There are 8 hidden switches. A switch that is on adds its own fixed numbers to the row, and there is some noise. The rows also spread widely along 9 directions, which tell nothing about the answers.
Known rows, each followed by its switches (1 for on, 0 for off):
[ -3   4  -7 -13   8   6  -6   4  -6   1  15   3   3  -1  14   8   5   1
 -10 -22] : 0 0 1 1 0 1 0 0
[-26  -5 -10   0  12 -16 -27  -9 -18  -3   0   1  15  13  -2  -3 -14   5
 -11 -16] : 0 1 0 0 1 0 1 1
[-10   0   6  -7  26  -8   6   7 -18   2   3  -5  -6  11  10  -3   0 -14
   6  -9] : 0 1 1 0 1 1 1 0
[-12   7   8  -5   2  -7   2  16   0 -15   2 -20  -9  -2   2   9  -7   3
  -4  -2] : 1 1 1 1 0 0 1 1
[-22   0 -11  -2  13   5 -17   2   3   3  17   0   1 -12  16  -5   7   9
 -11 -10] : 0 1 1 0 0 0 0 0
[-25   1  -4  -6   8 -12  -9  -4 -20  -8  12 -18   4  14 -18 -10  -4  -5
 -23   1] : 0 0 0 1 1 1 0 1
[-20  16  -5  -1  16 -16   3   9  -9   7   9   5  -3  -2  -3 -15  -1  -8
   9   1] : 0 0 1 1 1 0 0 1
[ -4  -4  10  -3   0   1  -2  -1  -6  -2  -9 -24  -2   6   0  13  -5  -7
 -10  -2] : 0 0 0 0 0 1 0 0
[-20  23 -15   3   8 -17  -2  -4  -3  20  -6  -8  -6   3 -11  -4  -9  -7
   0   5] : 0 1 1 0 1 0 0 0
[-26  12  -6  -3  22  -1 -14  -1 -11   4  15 -10 -10   8  14   6  -3  -1
 -11  -6] : 1 1 0 0 0 1 1 1
[-28  30 -12  -8  16   8   2  13  -6   4  29 -16 -25   0  14   2   9  -4
 -13   0] : 0 1 1 1 1 1 1 0
[-13  16 -13  -5  10   6 -10   2  -2  -6  23   3 -12   4   5  -1  -4   6
  -6   4] : 0 1 0 1 0 1 0 0
[ -4  -3   2  -9  -6  -4  -5   9  -3 -16   8 -14   4   2  -5   4  -6   8
 -16 -10] : 1 0 0 1 1 1 0 0
[-10  11   8  -7  -8   5 -10  13  -8 -18  15 -20  -9   9  -8   6  -1  -3
 -15   4] : 0 0 0 0 0 0 1 0
[-21   3   4 -12   5   0 -17  14 -18  -5  17 -10   3  12  10   7  -1   4
 -12 -24] : 1 1 0 1 1 0 0 0
[-11   0  -9  -6  19   0  -2 -11  -5  -1  14  -9  -9   6  -2  -1   2  -7
 -20   8] : 0 0 0 0 0 1 1 1
[-31  19 -10   6  12  -8 -11  -3  -7  -6  10 -13 -13   7  -2  -5 -13   0
  -5  11] : 0 1 0 1 1 1 1 0
[-31  18 -15   3  16 -12 -10   3  -7   9  16  -2  -5   0  -8 -23  -1   0
  -4   6] : 0 1 0 0 1 1 0 0
[-14  24 -13  -2 -12 -11 -10  11   1  -8   6  -8   1  -2 -11  -1  -8   7
 -10  -7] : 0 0 1 0 1 1 1 0
[-21   4   0  -3  16  -1  -7  13  -6  -6  13  -5  -5  -5  19   0   3   2
  -2 -11] : 0 1 1 0 1 0 1 1
[-19  18 -11   0  14 -23  -6   3  -8   3   4   0  -3  10 -10  -8 -14   1
   2  -1] : 1 1 0 0 1 1 1 1
[-14  26 -19 -15  16   0  -3   3 -15   4  30   0 -15  17  -3  -2   3  -7
 -14  -4] : 0 1 1 0 1 1 1 0

New rows. What belongs after each?
[ -6 -10  -6 -10   8   4 -11 -12  -7   1   3 -12   2   9   4  13  -2  -1
 -22 -10] : 0 1 1 0 0 0 0 0
[-15   4  -4 -11  25   0  -6 -10 -24  14   2 -11  -4  24  16  18  -6 -15
 -10 -20] : 0 1 0 1 1 1 1 0
[ 10   6  -4  -6  -6 -11   1   3   8   9 -11   4   8  -2  -5  11 -10   4
   3 -13] : 1 0 0 1 0 0 0 0
[-23  24   2  -6   4 -10   3  24 -11  -6  12 -24 -14   3  -4  -2   2  -6
  -7  -3] : 0 1 1 0 1 1 1 1
[-26  15   8  -6   8   6  -7  18 -10  -9  25 -28 -20   6   3  -3   6  -3
 -15   8] : 1 1 0 0 0 1 0 0
[-13  -3 -24 -13  12 -12  -5 -12 -10  -4  16  -5   6  14 -20  -6  -3   3
 -33  -6] : 0 1 0 1 1 1 1 1
[ -9   7 -14 -11  -1  -4 -21   1 -10  -3  10   7  13   8   3   8  -6   6
 -13 -26] : 0 0 1 0 1 0 1 0
[-11  18  -7  -5   9   5  -4   9   3   1  19  -7 -18   1   6   2   0   4
  -6   5] : 1 1 0 0 0 1 0 0
[  2   4   5  -9  17   1   8   7  -5  -8   9  -4 -14   5  15  10  -2  -7
   3  -4] : 1 0 1 0 1 1 1 0
[-12   2 -10  -5  18 -15 -13  -8 -15  11   0   7   9  16   0  -1 -13   0
  -1 -17] : 1 1 0 0 1 1 0 0
[ -5  11 -14  -2   3 -14  -3   5   3   7   2   9   4  -1 -11 -11  -7   5
   3  -1] : 0 1 0 0 1 0 0 0
[-37  25  -5   0   6   4  -9  16  -4  -5  20 -25 -17  -6  15   3   2   3
 -13  -3] : 0 1 1 1 1 1 1 0
[ -1  11  12  -9   1  -1  -2   6 -18 -16   2 -15 -10  19  -2  14 -11 -10
  -2  -1] : 0 0 1 0 0 1 0 1
[ -7  27  -9  -8  -7  -3  -4  10  -3  -5   3  -9  -8  10  -1  19 -13   2
  -4 -10] : 0 1 1 1 1 0 1 0
[-25  26 -25  -2  13  -7 -18 -13  -6   4  19  -2 -11  16 -10   1 -15   4
 -15   6] : 1 1 0 1 0 1 1 0
[ -1  -3   0   0  10   1  -2 -13  -4   2 -11 -12  -6   7   9  14 -11  -7
  -3   1] : 0 0 0 0 1 1 0 0
[-19  34 -26   4   1 -17 -12  -7   3   5   0  -2  -5   4 -14   2 -19   5
  -5   3] : 0 1 1 0 0 1 1 1
[  5  14 -11  -8  13  -1   5   6   7  -3  20  10 -17   4  -6  -4  -3   1
   1  15] : 1 1 0 0 0 0 1 0
[-27  11  -8  -3  18  -5  10   5   3  18  12 -33 -19  -5  -2  -5  11  -9
 -22  10] : 1 1 0 0 1 1 1 0
[-10  -5   6  -4  10 -14  -4  -5 -21 -17  -2 -12   2  21 -17  -5 -17  -6
  -4   4] : 0 1 1 1 0 1 0 0
[ -7   8  -6  -5  20 -13   7  -3  -4  -2  11  -4 -11   5 -10  -7  -3  -8
  -5  11] : 1 0 1 0 0 1 1 1
[-22  23 -28 -10   2   4 -14  -6  -3 -14  32 -10 -13  10  -9   1  -5  10
 -32   4] : 0 1 1 1 1 1 1 0
[-17  28 -25 -11  -1  -1  -6  -5  -7  -2  24 -17 -15  19 -21   4  -6   0
 -31   7] : 0 1 0 1 1 1 1 0
[  3  17  -7 -14  11  -3   9  12  -8 -10  21  10  -9   8  -2  -5  -1  -4
   1  -4] : 0 0 1 1 1 1 1 0
[-21   5  -5  -8  19 -20  -3   2 -18  22   4  -6  10   7  -7 -13   4 -12
  -6 -18] : 1 0 1 0 1 1 0 0
[ -4  18 -10  -4  14  -6  12  -5  -1  17   1 -10 -14   6  -5   3  -1 -15
  -3   8] : 0 0 0 0 1 1 1 0
[-12  16  -6  -7  22  -3  -2  -3 -10  -6  15  -6 -20  16   4   8  -9  -6
  -5   6] : 1 1 1 0 0 1 1 1
[-11   3 -13 -15  11  -2 -12  -8 -14   1  19  -5   0  17  -6   6  -1  -4
 -25 -10] : 1 0 1 0 1 0 1 0
[  0 -19   8  -5  18  -2  15  -4   2   1 -11 -27  -6  -4   7   9   3 -10
 -12   0] : 0 1 1 0 0 1 1 0
[-18   2 -19   0  23  -3  -9  -9   2  -7  26  13  -4  -6   2 -17  -1   6
 -10   9] : 0 0 0 1 0 1 1 1
[-12  19  -9 -16  11  -6  10   3 -13  21   5 -19  -8  11  -4  11   5 -15
 -17 -13] : 0 1 1 1 0 1 0 1
[-32  24  -3   4   7  -9 -21   8  -9  -9  19  -5  -6   2  -5 -14  -9   4
   1   6] : 1 0 1 0 0 1 0 0
[  1   7  -6 -13   6  -4  13  10   3   5   0 -15  -6  -1   9  18   0   0
 -11 -19] : 1 1 1 1 1 1 1 0
[  6   4  -4 -17   3   5   7  16   6  -4  18  -7  -7  -6   7  10  11   5
 -18 -14] : 1 0 0 0 0 1 1 1
[ -2  22 -15 -12   1  -5  10  22   7  -5  26   4 -12  -5 -13 -13   8   3
  -6   5] : 0 1 1 0 1 0 1 0
[-20  12  16  -5   8 -10  -1  28 -17  -5  -3 -21  -3   4  15   7  -2  -7
   5 -23] : 0 1 1 0 1 1 1 1
[ -9  24  -8  -7  21  -6   9   3  -8  -1  23  -2 -25  13  -6  -6  -3 -11
  -2  19] : 1 0 0 0 1 1 1 1
[ -9   6 -14   0  17 -10 -12 -21  -6  -1   3   6  -5  16  -7   5 -22   2
  -3   9] : 1 1 0 1 0 0 0 1
[-11  -7   3  -7   3  -5  -7  17  -1  -6   6  -9  10  -7   6  -2   1  11
  -9 -20] : 1 1 0 1 0 1 0 0
[  1  13  -9 -16   7  -9   8  16  -5   4  19   8  -3   6 -15 -10   5  -3
  -5  -4] : 0 1 0 1 0 0 0 1
[-31  33 -13   0  14  -8  -8  10  -5 -10  28  -1 -18   0   3  -8  -6   3
  -1   7] : 1 0 1 1 1 1 1 1
[-20  -9 -16  -9  20  -6  -9  -9  -6   0  20 -10   1   6  -6 -10   3   4
 -30  -3] : 1 1 0 0 1 1 1 0
[ -2  24 -12 -14  -3  -5 -13   8 -17 -21  17   9  -3  23  -7   6 -15   7
  -5 -13] : 0 1 1 0 1 1 0 1
[-16  23 -17  -5  -6  -1 -23  -1  -5  -7  22   3  -2   8 -13  -1  -7   7
 -17   2] : 0 0 0 0 0 0 0 1
[-14  15 -13  -5  11   2 -14  -7  -8   8   4  -1  -2   8  23  24  -8   0
  -8 -23] : 0 0 0 1 1 1 1 1
[ -4 -10  -5 -13  22   2   3 -10  -6   1  10 -12 -10  11   7  11   1  -7
 -19  -3] : 1 1 1 0 1 0 1 0
[-18  14 -28  -6  21   6  -7 -19   3  22  13  -9 -12   0  11  11   3  -3
 -24  -2] : 0 1 1 0 0 1 1 0
[ -8  -2   0 -11   9  -7  11  22   4 -14  17 -12  -6  -8   0  -7   6   8
 -12  -4] : 1 1 0 1 1 1 1 1
[  0  -5  24 -10  16   3   9  22 -14 -10   3 -13 -10   5  16   3   5 -11
   9  -9] : 0 1 1 0 0 1 0 0
[ -3  14 -17 -14   5  -4   0   2   2  -3  20  -5  -7   2  -8   4   2   2
 -22  -4] : 1 0 1 0 0 1 1 1
[ -8  -1  -5   5  14  -9   9  -8   9  -3  -4 -14 -11  -5  -7  -5  -9  -1
  -4  20] : 0 1 0 1 0 1 1 0
[-10  17   1  -2   1   4  -6   9   5  -9   7 -12 -16   0  12  15 -10   6
   1   1] : 1 1 1 1 0 0 0 0
[ 11   5   2  -7  -8   2  -5   1  -2 -13  -6  -6  -4  12   2  24 -14   0
  -3  -7] : 0 0 0 0 1 0 1 0
[  2  20  -2  -5   0   7 -10  11   1 -10  14  12  -9   4   9   8  -6   3
   8  -2] : 0 0 0 0 0 0 1 0
[-18   5 -12 -16  18   3 -11  10 -15  -5  36   7   1   6   4 -14  10   3
 -16 -15] : 0 1 1 1 0 1 0 0
[-28  19 -27  -8  14 -19   1  -5 -10   5  19 -12  -4  10 -27 -16  -1  -4
 -27   5] : 0 1 1 1 1 1 1 1
[-20  23 -13   3   5 -19  -9  -9  -7   7   1  -6  -2  12 -24  -8 -18  -3
  -3  12] : 1 0 0 1 0 1 0 0
[ -5 -15   6 -10  27  -1   5  -3 -16  -2   9  -4  -4  13   3  -6   1 -11
  -4   1] : 0 1 0 1 0 1 0 0
[-18  19  -2   1  15 -10   0  13  -4  11   4   3  -8  -2   6  -6  -3  -5
  14   0] : 0 1 0 1 0 0 0 1
[-15   1  -6  -3  11  -5 -16 -11  -9 -17  10  -5  -1  11  -1   5 -15   4
 -12  -1] : 1 0 1 1 0 1 1 0
[-33  27 -14  -3  13  -4 -15   8  -7   7  27  -2  -7  -3   2 -10   7  -3
 -11  -1] : 0 0 1 0 0 0 1 1
[-10  21 -22 -19   8   2  -8   2 -12 -13  35   2 -10  17  -8   2  -1   4
 -25  -6] : 0 1 1 1 0 1 1 1
[-15  11  -2  -3   7  -1 -19   0 -14 -32  25   8  -7  15  -7  -8 -15   2
  -2  11] : 0 0 1 1 0 0 1 0
[-13  -6   5  -9  28  -6  13   0 -17  -8  12 -16 -13  11  -1  -8   2 -14
  -7   9] : 0 1 1 1 1 1 0 1
[ -6  11  -1  -5  18  -3  17  -5  -6  -1   5 -19 -23   9  -4   3  -4 -19
  -5  19] : 0 0 1 1 1 1 1 0
[-16  16 -25 -12  14  -9  -5   2  -5  -2  27   7  -1   3 -10 -11   2   5
 -19  -7] : 0 1 1 1 0 1 1 1
[-12  11  -1  -5   7  -4  -1  21  -5 -12  23   7  -2  -6   0 -20   4   4
   3  -1] : 0 0 0 1 1 1 0 0
[  4   8  -5  -6   7 -12  -3   3   1   1   2  12   3   3  -4   1  -9   0
   7  -7] : 1 0 1 0 0 0 1 0
[-21  21 -11  -9  12 -13  -2  25 -10   3  22   8   2  -1   1 -16   5   4
  -1 -18] : 0 1 0 1 1 1 1 1
[ -6  13  -8 -10   9   3   8  11   2   1  22  -3 -10  -8   1  -6  10  -2
  -9   1] : 0 0 1 1 0 1 0 0
[-11  16  -2  -6  -3   3 -16  11  -5 -10  16   3   0   5   5   7  -5   5
  -4 -10] : 0 0 0 1 0 0 1 0
[-12  -9  14  -7   5  -3   4  19  -3   2   1 -24   5 -12   6  -1  14  -7
 -11 -13] : 0 0 1 0 0 0 1 0
